There are 9 hidden switches. A switch that is on adds its own fixed numbers to the row, and there is some noise. The rows also spread widely along 13 directions, which tell nothing about the answers.
In the rows, 128 means zero.
Some rows, each with its switches (1 for on, 0 for off) after it:
[178 170 145 196 151 174 147 150 117 139  71 155 112  99 107 105 124 123
  95 145 157 113 132 149 106 146  74 100 144 161 110  99 115 130 102 129
  97  97] => 1 1 0 0 1 0 0 0 1
[104 156  89 144 113 168 177 150 172 115  64 136 143 120 178 108 104 150
  56 125 173 106  84 238 131 128  64 173 154 203 131  91 155  53 133 106
  95 141] => 1 1 1 0 0 0 1 1 1
[124 122 183 206 127 153 139 164 167 148 113 128 191  85 135  99 141 163
 125 114 133  96 147 185 130 122  76 130 119 120 141  91  90  73 155 102
 111 144] => 1 1 1 1 0 0 1 0 1
[141 101 136 177  99  72  94 121 194 126 215 116 138 120 107 140 116 164
  99 119 164  88 101 150 152 118 132 145 157 107 155  91  71 140 118 130
 159 139] => 0 0 0 0 0 0 0 1 1
[105 163 129 144 138 205 147 104  91 122  59 167 125 108 161 122  90 139
 123 156 156 145 121 158 113 107  88 107 164 155  98 112 152 135 144  92
 119 110] => 1 0 1 0 1 0 1 1 0
[126 135 130 200 127 115 133 175 109 124 151 163 152 137 173 102 111 149
 127 118 118 124 103 153 127 130  97 138 131 123  96  82  93 111 113 129
 129 168] => 1 1 0 1 0 0 1 1 0
[115 126 118 109 137 193 111 138 111 131 131 162 124  79 156  86 112 135
 139 159 172 121 121 172 112  92 160 130 132 173 127 151 105 138 116 161
 145 140] => 0 0 0 1 1 0 1 1 1
[139 148 168 107 122 180 113 130 168 164 102  76 154 136  74 103 164 136
 159 152 132 121 174 127 200 154 134 126 116 117 100 163 120  96 145  96
 109 146] => 1 0 1 1 1 0 1 1 1
[146  99 146 185 111 137  77 190 105 103 185  75 165 106 173 134 133 146
 101 124 166  89  95 206 125 117 113 151 112  96 158  76  90 101  71 136
 144 123] => 1 0 1 1 1 1 1 1 0
[111 176 149 140 101 120 131 110 136  45 225 150  89 123 169  87 123 134
 101 117 132 123 120 156 193 197 146 152 167  77  85 143 128 108 107  82
 135 113] => 1 0 1 1 0 0 1 1 1
[141 106 143 100  98 107  99 129 169 131 172  79 116 145 133 142 143 126
 112 144 172 116  91 131 161 103 179 150 140 111 161  98 109 142 133 136
 135 143] => 0 0 1 0 1 0 1 1 0
[127 169 143 125 116 122 141 121 110 157 118 170 125 170 138  93 144 117
 140 149 157 159 154  75 155 154 138 104 133 106 108 150 124 125 133  69
 151 139] => 0 1 1 0 1 1 0 0 1
[147 146 135  89  96 120 113 100 183 113 105  54 130 169 120 161 112 128
 105 140 136 109  90  99 201 128 111 120 162  82  85  84 160 113 158  69
 100 111] => 0 1 1 0 1 0 1 1 0
[111 141 145 185  78 108 107 173  70 119 122 100 132 168 159 152 153 166
 105  85 117 163  76 166 181 161  80 188 157 131  78  30 140  96  91  91
 148 146] => 1 1 1 0 0 0 1 1 0
[142 141 168 183 154 165 119 123  99 198  73 134 176 106 110  98 157 142
 145 181 184 119 182 151  90 119 110  72 110 130 180 173  88 108 117  90
 161 113] => 0 0 0 1 0 1 0 0 1
[137 113 151 119  89 176 150 146 166  98 113 169 115 137 168 150  94  94
 119 127 160 143  83 101 102  52 133  98 141 109 140  32 135 168 153 137
 100 119] => 1 1 1 1 1 1 1 1 0
[144  93 163 133 104 146 119 148 141 125 157 150 104 126 155 131 138 106
 126 139 175 141 105 125  97  67 170 120 130 128 189  70 110 171 117 168
 145 131] => 1 0 0 1 1 0 0 1 1
[141 156 163 139 130 164 127 130  89 126  60 114 131 148 170 106 135 113
 130 151 127 143 115 100 136 123  95  89 143 109  85  85 146 122 130  79
 117 107] => 0 1 0 1 1 0 1 1 1
[140 174 150 188 125 210  96 135  91 156 110 193 107  72  57  95 107 153
 160 147 136 146 156 118 137 135 123 100 163 181  32 150  67 183 103 150
 137 136] => 1 0 0 1 0 1 1 1 1
[130 146 121 142 145 159 104 135  75  92 131 122 121  79 190 109 105 143
 100 148 164 103  88 197 115 130 117 125 157 133 107 126 121 108  95 117
 142  91] => 0 1 0 1 1 0 1 0 0
[134 150 156 157  90 161 143 141 129 101 134 156 134 127 133 125 163 135
 116 107 159 140 137 186 153 162  98 145 126 117 153  83 144  80  97  98
 127 106] => 1 1 1 1 1 0 1 0 1
[145 129 187 132 120 156 100 161 152 114 149  58 140  80 142  98 141 128
 102 124 151  83 121 162 154 139 138 135 130  92 117 113  95  95 122 106
 114 104] => 1 1 1 0 1 1 1 0 1
[109 105 157 112  96  90 113 114 180 149 120  46 176 175 130 171 154 160
 124 133 158 121 107 159 172 101 118 151 131  86 179  75 144  82 163  62
 150 151] => 1 0 0 1 1 0 1 0 0
[110 134 170 195 145 192  95 124 115 128 129 138 151  43 125 105  74 172
 112 136 150  98 139 167 114 107  87 104 176 143  79 121  73 149 134  99
 145  99] => 1 0 1 0 1 1 0 1 1
[167 146 118 135  80 187  93 170 123 101 133 128 118 108  42 135 149 139
 131  96 125 125 131 156 173 174 123 161 118 153  79 108 105 120  47 182
 109 112] => 0 0 0 0 0 1 1 1 0
[137 123 127 110 137 161 128 155 163  93 159 135 165  96 165  85  80 124
 133 123 129  78 122 126 133 116 129 109 110  79  98 125 109 103 128 127
 110 120] => 1 1 0 0 1 1 0 0 1
[138 130 171 137  96 127 134 129 173 132 132 116  94 134 153 124 134 121
  95 143 170 133  89 125 144  97 153 128 165 129 137  87 118 145 156 116
 120 140] => 1 1 1 1 0 0 1 1 1
[129 171 160 164 111 225 155 162 112 113  80 184 131 106 106  89 144 132
 139 106 112 152 167 157 157 171  75 129 131 157  65 102 131  97 106 122
  90 118] => 1 1 1 1 1 0 1 1 1
[130 167 140 151 123 167 121 117 146 113 142 135 110  92 102 113 101 154
 111 131 148 108 128 165 173 153 112 134 170 140  75 135 104 122 125 110
 112 111] => 1 1 1 0 1 0 1 1 0

New rows, each followed by its switches (1 for on, 0 for off):
[155 148 158 146 146 222 146 172 124 134  66 141 131  95 152  80 120 105
 133 149 136 122 130 131 117 105 105  98 125 150  86 104 122 131 137 144
  77 128] => 1 1 1 1 1 0 1 1 1
[104 137 142 152 138 128 167 159 109 156  93 167 114 155 219  89 126 107
  99 162 180 157 102 115  82  79 136 118 146 157 145  97 121 153 159 101
 137 180] => 1 0 1 1 1 1 0 0 1
[165 169 126 107 123 187 146 149 159 113 113 127 120 136  79 108 123 112
 138 141 114 123 153 106 181 166 128 118 130 120  66 155 132 125 116 149
  71 134] => 1 0 1 1 0 0 0 1 0
[157 180 109 160 126 158 147 135 127 125 108 183 123 141 160 111  86 113
 117 159 169 129 105 102 131 120  96  87 145 122  76 101 138 142 129  88
 110 135] => 1 1 1 1 1 1 1 0 1
[148 144 142 148  94 144 135 124 142 160  62 128 154 164 102 171 149 137
 128 142 163 148 126 136 149 115  80 115 134 129 150  66 152 104 140  82
 121 125] => 0 1 1 1 1 0 1 0 0
[114 142 132 161 103  95 108 155 138 157 121  80 145 173 134 122 150 161
 115 126 129 136  95 147 186 144 105 174 148 144  87  89 118  99 124  93
 146 191] => 1 0 0 1 0 0 1 1 1
[127 148 185 168 113 162 109 155 112  84 133 105 123  92 139  98 128 144
 121 103  93 120 115 143 171 158 100 134 161 110  43  84 109 115 116 111
 114 109] => 1 1 0 1 0 0 1 1 1
[150 136  98 120 112 177  99 134 127 116 107 131 160 118 136 134  97 143
 140 142 143 108 100 152 152 112 101 116 127 128  94 105 139 105 103 123
 126 112] => 0 1 0 1 0 0 1 1 1
[110 148 102 124 124 151  95 156 143 154 164 121 151  96 100  95 117 172
 147 125 131 112 128 164 202 153 138 180 135 159  50 159  97 107 123 134
 137 192] => 1 0 1 0 1 0 1 0 1
[120 131 167 155  84 179 101 125  93 139 102 156 119 120 140 153 124 139
 126 133 182 166 105 140 124  83 122 114 167 150 125  64 123 156 119  96
 167 106] => 1 1 1 1 1 1 1 1 1
[ 90 126 151 193 111 103 131 140 169 113 146 127 141 106 155 124 109 180
  82 103 139 112  89 188 143 119  78 166 173 147 108  51 103 111 158  87
 141 164] => 1 0 0 1 1 0 1 0 1
[154 154 158 189 105 161 142 113 147 146 142 233 116 126  87 125 111 130
 155 136 152 153 153  95 133 118 115  86 149 123 117 112 100 171 132 124
 131 125] => 1 1 1 1 0 0 0 1 1
[ 99 122 133 139 130 135 145 160 143 117 142 131 135 117 177  96 120 141
  97 135 144 118 116 175 125 121 131 155 145 148 135 132 101 110 134 139
 119 158] => 0 0 1 1 0 0 0 1 0
[125 155 129  96  87 105 120 124 166 138 151 111 143 167 129 112 152 131
 129 140 157 133 127 116 198 158 157 141 127  96 117 153 124  83 130  71
 146 154] => 0 1 1 1 0 1 1 0 1
[130 146 134 132 108 119 103 142  96 187 143 136 122 168 134 113 153 140
 149 157 164 162 126 118 170 131 163 142 136 139 115 149 113 132 108 109
 172 171] => 1 1 1 1 0 0 0 1 1
[109 102 147 117 132 205 109 135  42 107 116 184 164 104 178 120 102 127
 192 131 117 155 142 114  95  81 130  86 115  98 117 105 129 148 110 138
 151 101] => 0 0 0 1 1 0 0 1 0
[189 142 105 114 124 154  79 118 165 142 164 114 143 113 103 141  90 130
 153 173 179  88 105 116 175 105 142  93 126  89  99 139 118 142 118 122
 126 129] => 1 1 1 1 1 0 1 0 1
[101 162 152 159 144 174 156 136 122 135  84 173 123 117 154  90  81 135
 110 148 140 140 134 117 119 114  98  99 173 151  65 128 104 144 161  89
 109 140] => 1 1 1 1 1 1 0 1 0
[ 67 131 138 105 117 163 145 139 134  97 151 137 136  91 170  99 124 156
 114 110 141 124 124 207 151 138 140 184 142 147 128 138 127  79 139 118
 135 149] => 1 0 1 0 1 0 1 0 0
[133 128 149 155 118 168 114 145 134 100 122 124 115  89 136 131  97 148
 104 113 136 111  89 165 130 108 108 135 160 145  93  62 111 138 121 141
 111 106] => 1 1 0 0 1 0 1 1 0
[142 132 161 183 118 195 141 129 192 108  64 135 167  97  84 154  87 148
 116 118 113 103 128 138 133  98  30  98 158 129  84  33 124 131 170 116
  64 110] => 0 0 1 1 1 0 1 1 0
[130 135 139  94 130 215 103 141 108 109  96 107 108  76 129 106 105 131
 123 131 137 122 110 157 143 117 138 130 154 160  73 125 129 131 106 145
 115  94] => 1 1 0 0 1 0 0 1 1
[157 134 161 196 162 171 109 154 114 147 126 134 163  70 136 100 100 140
 145 156 137  96 138 131 113 106 101  80 134 108  99 129  87 148 135 132
 116 129] => 1 0 1 1 0 0 0 0 1
[115 199 133 162 126 192 149 135  84  93 139 217  80  99 143  64 114 132
 121 128 139 156 139 152 159 181 118 134 169 163  43 147 119 129 100 112
 121 124] => 1 1 1 1 1 0 1 1 1
[169 160 103  92  98 170 106 126 161 128 148 117 118 132  58 144 132 132
 137 146 162 122 140 138 204 161 139 139 133 123  97 154 145 117  92 132
 119 123] => 1 0 1 1 1 0 0 0 1
[138 154 160 194 132 109 123 164 141 125 154 104 115 115 151 102 129 145
  84 134 140 109  98 144 155 145 103 149 167 128  83  82  99 130 138 107
 114 167] => 1 0 1 1 1 0 1 0 1
[140 130 181 127  84 126 112 108 166 121 180 120  96 147  72 152 154 136
 128 130 156 143 146 120 181 140 157 134 158  96 150 116 110 153 125 111
 142 115] => 1 0 1 1 1 0 0 1 0
[140 165 115 211 114 129 114 170 109 154 172 189 107 125 125  94 137 156
 110 133 168 136 117 175 155 157 112 166 151 184  90 111  80 131  81 137
 147 178] => 1 1 1 1 1 0 1 1 1
[182 132 123 165 123 161 100 156 158 107 156 108 157 108 142 126  94 131
 118 143 154  73 101 156 149 119  92 108 126  90 104  84 116 111 103 124
 101 110] => 1 1 1 1 1 0 1 1 1
[122 151 139 147 118 226 116 160  75 144  83 164 134  97 123 113 127 138
 138 139 166 149 140 180 122 117 116 126 131 175 105 129 112 118  92 132
 134 117] => 1 1 1 1 1 1 1 1 0
[101 129 163 203  94 127 161 165 122 121 108 182 155 141 169 142 124 155
 127  88 112 160 103 138 130 109  66 142 145 123 106  20 128 113 159 102
 116 161] => 1 1 1 1 0 0 1 0 0
[170 140 142 174 136 135  90 128 133 139 154  90 142 108 114 125 127 144
 110 172 171  84 125 167 148 136 121 111 136 106 135 147  87 119 103 120
 127 116] => 0 0 1 1 0 0 1 1 0
[140 130 142 143 104 140 149 164 128 151 139 191 146 165 132 109 153 107
 158 132 150 161 154  84 123 117 136 110 100 106 148 101 113 138 118 130
 136 164] => 0 0 1 1 1 1 0 0 1
[162 147 117 163 142 124 126 151 130 139 106 120 133 124 133 126  90 137
 110 141 138 104  93 123 134 123 101 112 145 127  85 102 116 134 123 134
 109 135] => 1 1 0 0 0 0 0 0 0
[157 138 133 109  80 133 100 136  88 106 122 100 124 177 132 171 159 113
 129 134 158 156 100 117 152 138 133 126 120  85 138  71 157 124  79 105
 149 103] => 0 0 0 1 1 1 1 0 0
[103 133 144 153 116 162 158 140 146  95 116 166 119 114 164 127  82 142
  97 116 135 133 101 149 131 103  87 125 176 140  93  70 127 136 156 111
 105 127] => 1 1 1 1 1 0 0 1 0
[135 177 104 184 129  87 143 126 155 200 111 120 139 173 131 112 154 158
  92 176 203 126 121 175 158 150 109 149 145 168 153 152 121  92 137  72
 151 196] => 1 0 1 1 0 0 1 0 1
[150 153 157 188 144 164 135 159  86 146  55 111 176 132 165 112 132 124
 120 148 145 117 139 129 105 128  65  87 116 102 122  95 138 105 116  78
 117 108] => 1 0 1 0 0 1 0 0 1
[138 182 120 136 159 174 120 133 122  92 122  95 133  99 182  73  78 135
  98 150 126  79 102 148 172 161  92 118 162 108  24 143 133  97 128  78
  93 110] => 1 1 1 0 1 0 1 1 1
[168 146  87 101 114 195 104 162 117  96 160 152 151 108 137 112  96 114
 157 134 150 105 118 127 153 131 135 121  95  97  85 126 134 122  80 152
 113 126] => 1 0 1 0 1 1 1 0 1
[157 148 111 118 120 160 150 200 122 119 124 137 130 142 133  88 151 103
 133 122 132 127 131 132 137 157 144 149  85 131 110 119 119 104  85 169
  94 164] => 1 0 0 0 1 1 1 0 0
[149 121 115 107 127 201  84 142 106 174  83 135 124  99 108 126 117 128
 159 173 170 139 109 126 118  64 156 108 134 190 108 117 109 174 119 173
 139 142] => 0 0 0 1 1 0 1 1 1
[134 167 106 165 116 126 133 157 113 147 138 161 116 145 113 124 130 150
 109 133 152 145 123 159 171 163 104 161 150 163  91 122 117 114  98 124
 132 163] => 1 1 1 1 1 0 0 0 0
[122 177 102 143 122 132 118 140 156 155 100  93 144 146  85  96 113 172
  91 134 144 104 133 165 200 184  82 161 160 170  47 155 107  80 106  76
 130 153] => 1 1 0 0 1 1 0 1 1
[127 115 131  74  74 158 128 150 161 144 125 146 130 162  74 118 164 122
 156 111 137 159 153 103 172 129 167 156 106 145 132 118 116 125 105 151
 136 154] => 0 0 0 0 1 1 0 1 1
[121 136 143 140 117 219 145 184 111  83  99 194 143  77 157  72 101 120
 140  89  95 127 129 129 112 123  98 119 119 144  53  76 106 121 113 157
  89 119] => 0 1 0 0 1 1 1 1 1
[133 135 169 176 128 130 141 142 159 159 134 140 141 133 147  93 131 133
 103 154 178 116 142 135 125 115 123 110 140 124 151 125  84 126 137  90
 136 141] => 1 1 1 1 1 1 0 1 1
[149 155 132 144 104 198 118 145 141 125 140 186 120 104 104 106 109 127
 140 138 162 127 137 134 148 127 133 113 137 142  89 129  98 141 102 134
 123 126] => 1 1 1 1 1 1 1 1 1
[190 152 188 200 113 130 105 137 169 129 162 116 101 113  65 108 151 133
 111 132 143 105 139 126 166 167 116 114 147 107 103  94  76 141 105 124
 109 114] => 1 1 0 1 1 0 1 1 1
[159 144 138 128 102 188 105 144 136  96 158 123 115  92  70 143 126 134
 115 124 165 115 144 170 161 158 129 135 139 121 120 133 114 124  75 144
 123  88] => 1 0 1 1 1 1 0 0 0
[183 163 128 160 139 175 139 135 170 138 143 207 112  94 113  95  78  98
 151 173 164 111 129  62 108  89 151  59 134 119  87 140  85 197 150 159
  96 153] => 1 0 1 1 0 1 1 0 1
[103 127 131 103  83 150 125 107 120  71 171 182 114 110 191 138 112 133
 128 122 167 146  87 153 139 104 154 131 156 106 140  93 150 122 126 109
 159 102] => 0 1 1 1 0 0 1 0 1
[ 95 144 167  83 106 186 126 115 131  86 120 121 100 105 146 101 123 121
 101 134 149 139 136 137 154 131 148 128 170 130  98 139 132 128 135  94
 130  95] => 0 0 1 1 1 1 0 1 1
[206 195 176 187 146 134 125 118  76 105 116 132  78 129 159  99 120  88
 121 161 135 126 102  57 129 159 120  52 155  62  62 101 132 171 112  94
 104  74] => 1 1 0 0 0 0 1 0 1
[102 143  90 118 145 122 138 114 106 155 133 169 159 150 170 108 108 145
 143 165 166 133 138 136 136 120 131 124 130 125 135 169 130 112 140  89
 159 161] => 0 0 1 0 1 0 0 0 0
[178 162 219 196 121 100  79  79 162 128 215 118  94 103  46 119 127 147
 146 150 130 103 155  82 189 167 156  74 175  47  83 149  50 175 133  91
 141  92] => 1 1 0 1 0 0 1 1 0
[166 124 132 145 122 148  98 178 102 105 143  78  94 109 173 121 150 112
  58 148 190 107  84 195 120 130 133 153 144 153 156  92 120 125  59 158
 126 103] => 0 0 1 1 1 0 0 1 1
[157 130 130 151  89 106 126 155 111  95 186 168 118 158 109 142 159 127
 137  96 129 147 128 121 153 166 126 150 112  91 138  70 122 127  69 148
 137 121] => 0 0 0 0 1 0 0 0 0
[136 138 143 131 139 132 126 153 152 153 126 103 139 112 148  80 149 137
 111 153 158 100 126 166 144 133 139 136 123 141 134 145  97  88 133 116
 124 150] => 0 1 0 1 1 0 1 0 1
[152 123 146 192 125 118 107 147  95 193  97 149 136 147 115 160 122 144
 143 150 158 157 103 102 111  75 105 105 148 147 121  60 104 177 133 127
 154 158] => 1 1 0 1 1 0 0 0 0
[105 190 125 159 122 135 174 104 142 137  97 188 116 148 128  99 129 146
 121 141 150 156 135 138 152 156 102 131 162 158 102 134 142 111 155  74
 133 163] => 1 0 0 1 0 0 1 0 1
[113 107 197 105  99 142 162 144 185 130  57  80 138 132 168 127 154 119
 108 112 133 130  93 124 122  79 130 129 132 118 164  39 149 102 192 106
  97 131] => 1 1 0 0 0 0 1 0 1
[ 87 166  92 131 106 191 164 155 158 109 106 186 148 127 134  92  99 151
 112 118 144 134 133 180 156 144  86 163 144 182  75 121 131  91 126 110
 110 175] => 1 0 1 1 1 1 1 1 1
[130 106 193 135 130 163 123 131 159 173 122 147 134  81 136 101 146 126
 146 156 177 124 141 129 105  65 167 100 127 138 175 120  81 141 175 135
 134 140] => 0 1 1 1 1 0 1 0 1
